The rows come from 4 hidden closed curves, with some noise, and rows from the same curve form a group. Each curve winds through 6 dimensions. The rows are also pushed far along 4 directions, which tell nothing about the answers.
In the rows, zero is written as 128.
Known rows, each followed by its group:
[123 104 171 103 163  94 159 107 127 138 170 123  88 148 125 133 144 199
 159 127] : K_151
[121 149 136 130  95 166  84  66  86 103 131 138  94  82  90 104 131 166
 154 120] : K_516
[105 104 175 130 125  70 144 170 169 157 130 113 131 133 175 156 147 111
 101 156] : K_516
[127  27 179 139 136 118  82  77  95 131 171 115 120  69  93 149 113 124
 140 162] : K_151
[159 206 100 107 139 124 150 176 144 123 125 143 103 199 157 125 148 168
 112 144] : K_151
[117 124 135 126 146 109 161 140 123 148 148 106 105 152 150 154 122 170
 159 108] : K_229
[ 99  82 143 154 143  80 141 120 144 160 120 115 168 100 127 138 125  74
 139  99] : K_516
[148 151  97 131 135 149 111 121 121 107 111 145 146 147 107 120 108 103
 110 112] : K_229
[148 155 149 126  94 138  76 131 129 110 124 150  93 118 134 116 162 154
 100 185] : K_841
[116 161 143 125  67 127  88 139 152 112  98 145 175  77 138  81 179  70
  80 136] : K_516
[141 174 169  95  94 113  91 154 135  92 137 134 109 128 150 100 175 149
  76 142] : K_516
[128 119 121 123 117 151 127 125 132 114 122 129 136 132 119 144 113 130
 137 141] : K_841
[131  79 158 125 101 127 108 134 114 144 143 119 139  70 134 115 151  84
  98 178] : K_151
[129 147 123 110 136 136 177 148 135 147 128 128  99 172 143 145 124 173
 144 150] : K_151
[142 151 155 113  72 118  77 154 151 114 117 144 145 121 143 130 167 113
  70 188] : K_229
[123 159 103 136 122 140 133 132 155 128 100 157 155 147 130 126 139 122
 138 131] : K_151
[141 181  62 122 161 143 186 150 138 148 114 136 125 209 132 151 110 170
 166 109] : K_229
[135 152 140  95  97 135 123 131 115 128 147 129 119 145 122 130 151 179
 123 146] : K_229
[139 120 104 126 148 153 141 103 115 119 128 138 138 145  90 120 101 133
 145 107] : K_841
[113  70 132 123 168 119 149  61  93 161 170 105 130 104  79 133 109 140
 179 102] : K_841
[130 132 109 118 139 156 158 116 105 131 144 122 104 132 126 117 120 166
 164 107] : K_229
[144 199 105 134  87 125  85 173 172 103  87 165 171 128 162  97 189  84
  88 148] : K_151
[116 156  96 119 168 109 229 217 204 133  82 126 140 215 187 152 127 144
 158  97] : K_516
[127 114 121 114 167 108 201 167 143 150 140 110 131 168 157 133 128 141
 148  98] : K_229
[123  89 126 135 165  97 136 107 106 151 161 100 140  99 116 124 122 100
 145  94] : K_841
[133 179 142 123 121  72 120 185 175 130 113 134 126 154 171 126 179 129
 104 140] : K_516
[120 170 114 112  99 156 133 132 140 110 105 145 138 162 126 128 129 157
 136 114] : K_229
[141 141 118 117 114 104 133 191 152 119 113 122 188 145 157 112 148  64
  70 107] : K_229
[144 146 135 123 122  99 122 202 162 111 117 118 128 158 182 148 147 113
  82 154] : K_841
[137  64 100 172 120 200  55  13  28 116 146 122 117  35  38 109  67  96
 156 108] : K_841
[127 125 132 142 123 115 125 151 147 137 116 124 119 120 151 143 142 119
 132 151] : K_516
[148 163 158  93 124  72 125 176 171 126 137 138 139 166 156 125 185 139
  78 166] : K_841
[140 166 126 121 126 110 128 143 127 136 143 128 113 141 148 118 157 145
 119 134] : K_229
[140 109 113 142 134 137 105 114  93 116 138 120 153  90 110 101 122  85
 121  90] : K_151
[122  78 166 149 107  86  74 119 122 141 136 109 145  44 121 121 162  71
 111 152] : K_516
[112  29 180 145 133 102 113 103 103 146 158 100 125  54 116 122 122  95
 127 134] : K_841
[136  93 158 119 159 105 139 145 143 135 154 124 101 140 154 149 153 173
 149 171] : K_151
[116  86 158 142 119  92 124 152 131 148 138 110 133  81 162 127 151  86
 114 147] : K_151
[142 136 104 115 166 135 183 148 140 136 131 130 112 183 130 141 116 163
 154 125] : K_516
[139 107 124 116 165 113 161 133 133 140 142 122 130 162 119 141 113 136
 137 125] : K_841
[128 202 102 137  86 163  80 107 126  94  99 161 125 119 113 105 143 144
 132 129] : K_841
[161 198 102 119  94 155  82 133 129 101 112 158 110 134 120 108 160 146
 109 170] : K_516
[126 101 159 109 126 148 116  94 117  97 143 137 112 126  96 129 121 178
 152 133] : K_151
[152 248  63 116 100 157 127 182 170 103  74 175 162 175 154  91 169 114
 102 130] : K_151
[143 167 126 107 151 127 143 115 119 123 144 135  98 186 111 141 117 189
 137 113] : K_151
[139 151 109 134 139 112 138 133 119 148 137 123 129 131 138 119 146 129
 133 115] : K_229
[119 127 107 146 157  95 151 133 150 147 112 126 141 126 125 129 139 118
 166 106] : K_516
[102 103 152 134 133 133 136  89 116 144 139 122  94 126 114 152 106 167
 155 142] : K_516
[113  69 136 139 167 144 149  68 104 140 142 122 110 134  80 158  66 152
 181 114] : K_229
[149 112 133 145  96 130  69 143 107 122 133 123 138  58 141  93 156  66
  75 160] : K_841
[140 200  84 117 104 168  94 114 114 101 125 139 114 134 117 128 143 155
 139 142] : K_841
[116 129  81 147 103 174 137 121 112 141 103 128 171 104 116 122 112  89
 153 101] : K_229

New rows, each followed by its group:
[157 158 136 108 119 125 124 167 155 116 122 152 118 156 147 115 167 149
  92 175] : K_841
[131 145 124 125 152 111 148 135 136 140 134 132 106 139 142 118 149 153
 147 122] : K_841
[128 168 120 103 135 148 141 118 127  96 133 127  95 188 119 160 104 203
 164 111] : K_841
[108 127  97 151 105 159 126 101 110 140 111 131 156  90 110 114 118  99
 157 100] : K_229
[111 101 132 153 128 113 122 138 138 146 115 122 137  89 148 126 138  96
 135 134] : K_841
[113 126 110 131 153 131 177 132 145 130 109 125 122 148 123 133 121 153
 187  99] : K_516
[125 131 116 114 133 104 174 166 140 162 138 112 148 157 158 144 142 138
 135 114] : K_229
[134 132 129 123 151 147 147 119 137 118 134 142  77 172 128 161 118 220
 182 159] : K_151
[128 101 150 133 163  65 150 143 123 171 164 100 117 132 153 147 135 129
 131 121] : K_229
[127 140 168  99 110  88 127 174 162 112 127 127 155 132 155 106 169 105
  74 127] : K_516
[107 164  81 142 179 100 209 158 183 154  87 136 156 196 142 146 118 134
 181  68] : K_516
[132 191 136 126  52 172  57 124 128  83  96 161 121 113 127 109 147 127
  82 166] : K_516
[131 173  86 147 112 144 121 126 120 144 103 139 140 120 128 116 131  99
 129 117] : K_151
[146 150 104 121 125 163 132 129  97 116 134 122 107 138 123 119 115 140
 124 126] : K_151
[137  67 131 133 181  65 175 181 155 168 142  96 163 146 161 149 127  74
 110 122] : K_841
[134 105 167 125 118 154  95  73 104 112 143 141  68 128  89 147 110 200
 143 171] : K_841
[103  68 192 129  98  68 113 163 163 138 121 110 176  64 157 114 173  47
  80 147] : K_516
[118  96 152 123 114 104 121 127 140 146 136 128 158  77 130 107 169  92
 116 151] : K_841
[129 105 176 119 124  98 105 123 142 120 137 142 133  99 124 106 158 104
  96 159] : K_229
[139 168 102 114 131 111 135 159 149 135 130 126 132 152 155 134 159 131
 125 148] : K_841
[122 175  86 141 108 170 119 126 126 103 100 146 135 116 127  98 132 120
 151  98] : K_841
[140 139 135 108 142 107 149 128 125 153 157 126 104 147 136 130 154 173
 138 147] : K_229
[153 139 144 119  67 131  47 126 100 105 144 124 144  91 119 107 155  95
  63 148] : K_229
[132 155 122 123 135  73 138 194 180 138 113 122 166 169 171 149 152  92
  92 139] : K_841
[155 166 139 124 131 102 121 188 162 114 111 145 122 178 164 126 151 133
  79 147] : K_841
[138 120 121 124 159 119 158 152 129 125 134 113 104 158 136 146 119 157
 151 111] : K_516
[118 140  75 163 102 178 102  92 120 122  87 156 179  89  95 108 111  75
 152 103] : K_151
[107  95 140 140 143  91 152 152 145 152 130 106 141  99 164 127 146  92
 140 116] : K_841
[122 111 130 134 102 111  87 140 128 119 124 104 178  87 132 129 134  53
  94 123] : K_841
[129 132 146 110 114 147 124  99 122 133 142 140  95 139 106 145 134 190
 147 176] : K_229
[118 144 101 135 116 158 102  83  96 108 131 126 137  93  96 107 120 121
 153  80] : K_841
[134 164 112 118 138 133 137 125 153 115 118 157 140 177 114 133 132 160
 140 118] : K_151
[126  90 147 127 179  68 166 160 139 147 155 102 131 146 159 138 129 124
 133  96] : K_151
[146 145 177  93 123 101 113 133 123 127 167 131  85 149 136 126 160 183
  89 169] : K_516
[124  96 160 104 120 155 127  82  95 108 157 127 101 119  83 128 109 174
 142 133] : K_151
[140 127 178 100 126 104 108 104 108 131 172 128  88 129 115 125 148 177
 102 161] : K_516
[122  85 119 143 164 173 143  60  95 134 148 133  78 130  85 163  88 205
 216 135] : K_151
[175 213 121  80 111 149 108 168 150  76 121 165 112 200 135 112 163 192
  90 165] : K_151
[122 143 101 136 121 118 129 173 149 114 103 110 178 133 152 133 122  64
 111  90] : K_841
[129 200  99 127  89 174  84  96 109  85 117 143 112 120 107 118 134 156
 149 116] : K_841
[134 155 151 116  97 104 111 153 135 144 129 134 117 122 152 122 167 121
  87 173] : K_151
[132  90 143 123 156 105 132 109 114 146 154 124 144 103 106 109 133  99
 119 117] : K_229
[153 103 156 112 129 101 107 147 136 131 152 132 144 129 128 129 155 114
  83 168] : K_151
[109 106  89 153 178 127 206 150 152 151  98 126 157 159 139 137  93 108
 171  79] : K_841
[140 162 106 117 120 131 134 175 155 120 119 126 126 153 168 142 150 134
 122 162] : K_841
[148 197  97 122 128 158 128 163 167  93  99 161 108 194 151 141 144 187
 148 156] : K_151
[158 142 189  97 117 110  78 137 133  89 154 143  85 139 128 120 161 160
  72 200] : K_229
[156 145 151  87 132 141 118 113 108  93 166 130  72 171 109 135 128 214
 128 155] : K_841
[122 101 157 117 178  84 180 144 164 147 136 132 120 158 141 141 132 139
 141 134] : K_229
[137 189 129  90 134 112 173 193 173 106 115 137 134 208 165 123 153 163
 108 105] : K_229
[126 138 102 119 122 149 164 167 148 122 107 130 148 151 152 128 129 121
 132 121] : K_229
[133  80 121 129 201 106 178 117 109 152 163 107 118 147 118 139 103 148
 173  88] : K_151
[128 159 150 108  91 132 114 156 135 120 126 135 122 125 157 107 151 125
  79 152] : K_516
[139 106 167 120 164  80 138 148 143 140 152 124  90 136 154 134 149 146
 114 175] : K_229
[125  79 148 129 179 121 174 103 120 152 151 124  93 138 111 137 110 177
 168 125] : K_841
[141 142 165  98 137  77 132 148 156 134 149 132 128 154 138 131 175 149
  98 158] : K_841
[146 164 176  87  99 113 110 160 160 114 137 151  95 147 155 121 186 176
  89 214] : K_229
[125 150 207  67 128  95 157 144 156 124 164 139  71 178 147 129 169 231
 112 174] : K_516
[143 142 145  89 123 127 123 138 138  97 142 132 128 159 120 129 142 157
 108 140] : K_841
[138 123 182  89 123 117 107  90 123 106 159 137  85 143  80 137 148 211
 137 168] : K_516
[122 101 161 134 106  95  90 144 160 128 127 138 155  85 147 117 176  91
 106 166] : K_151
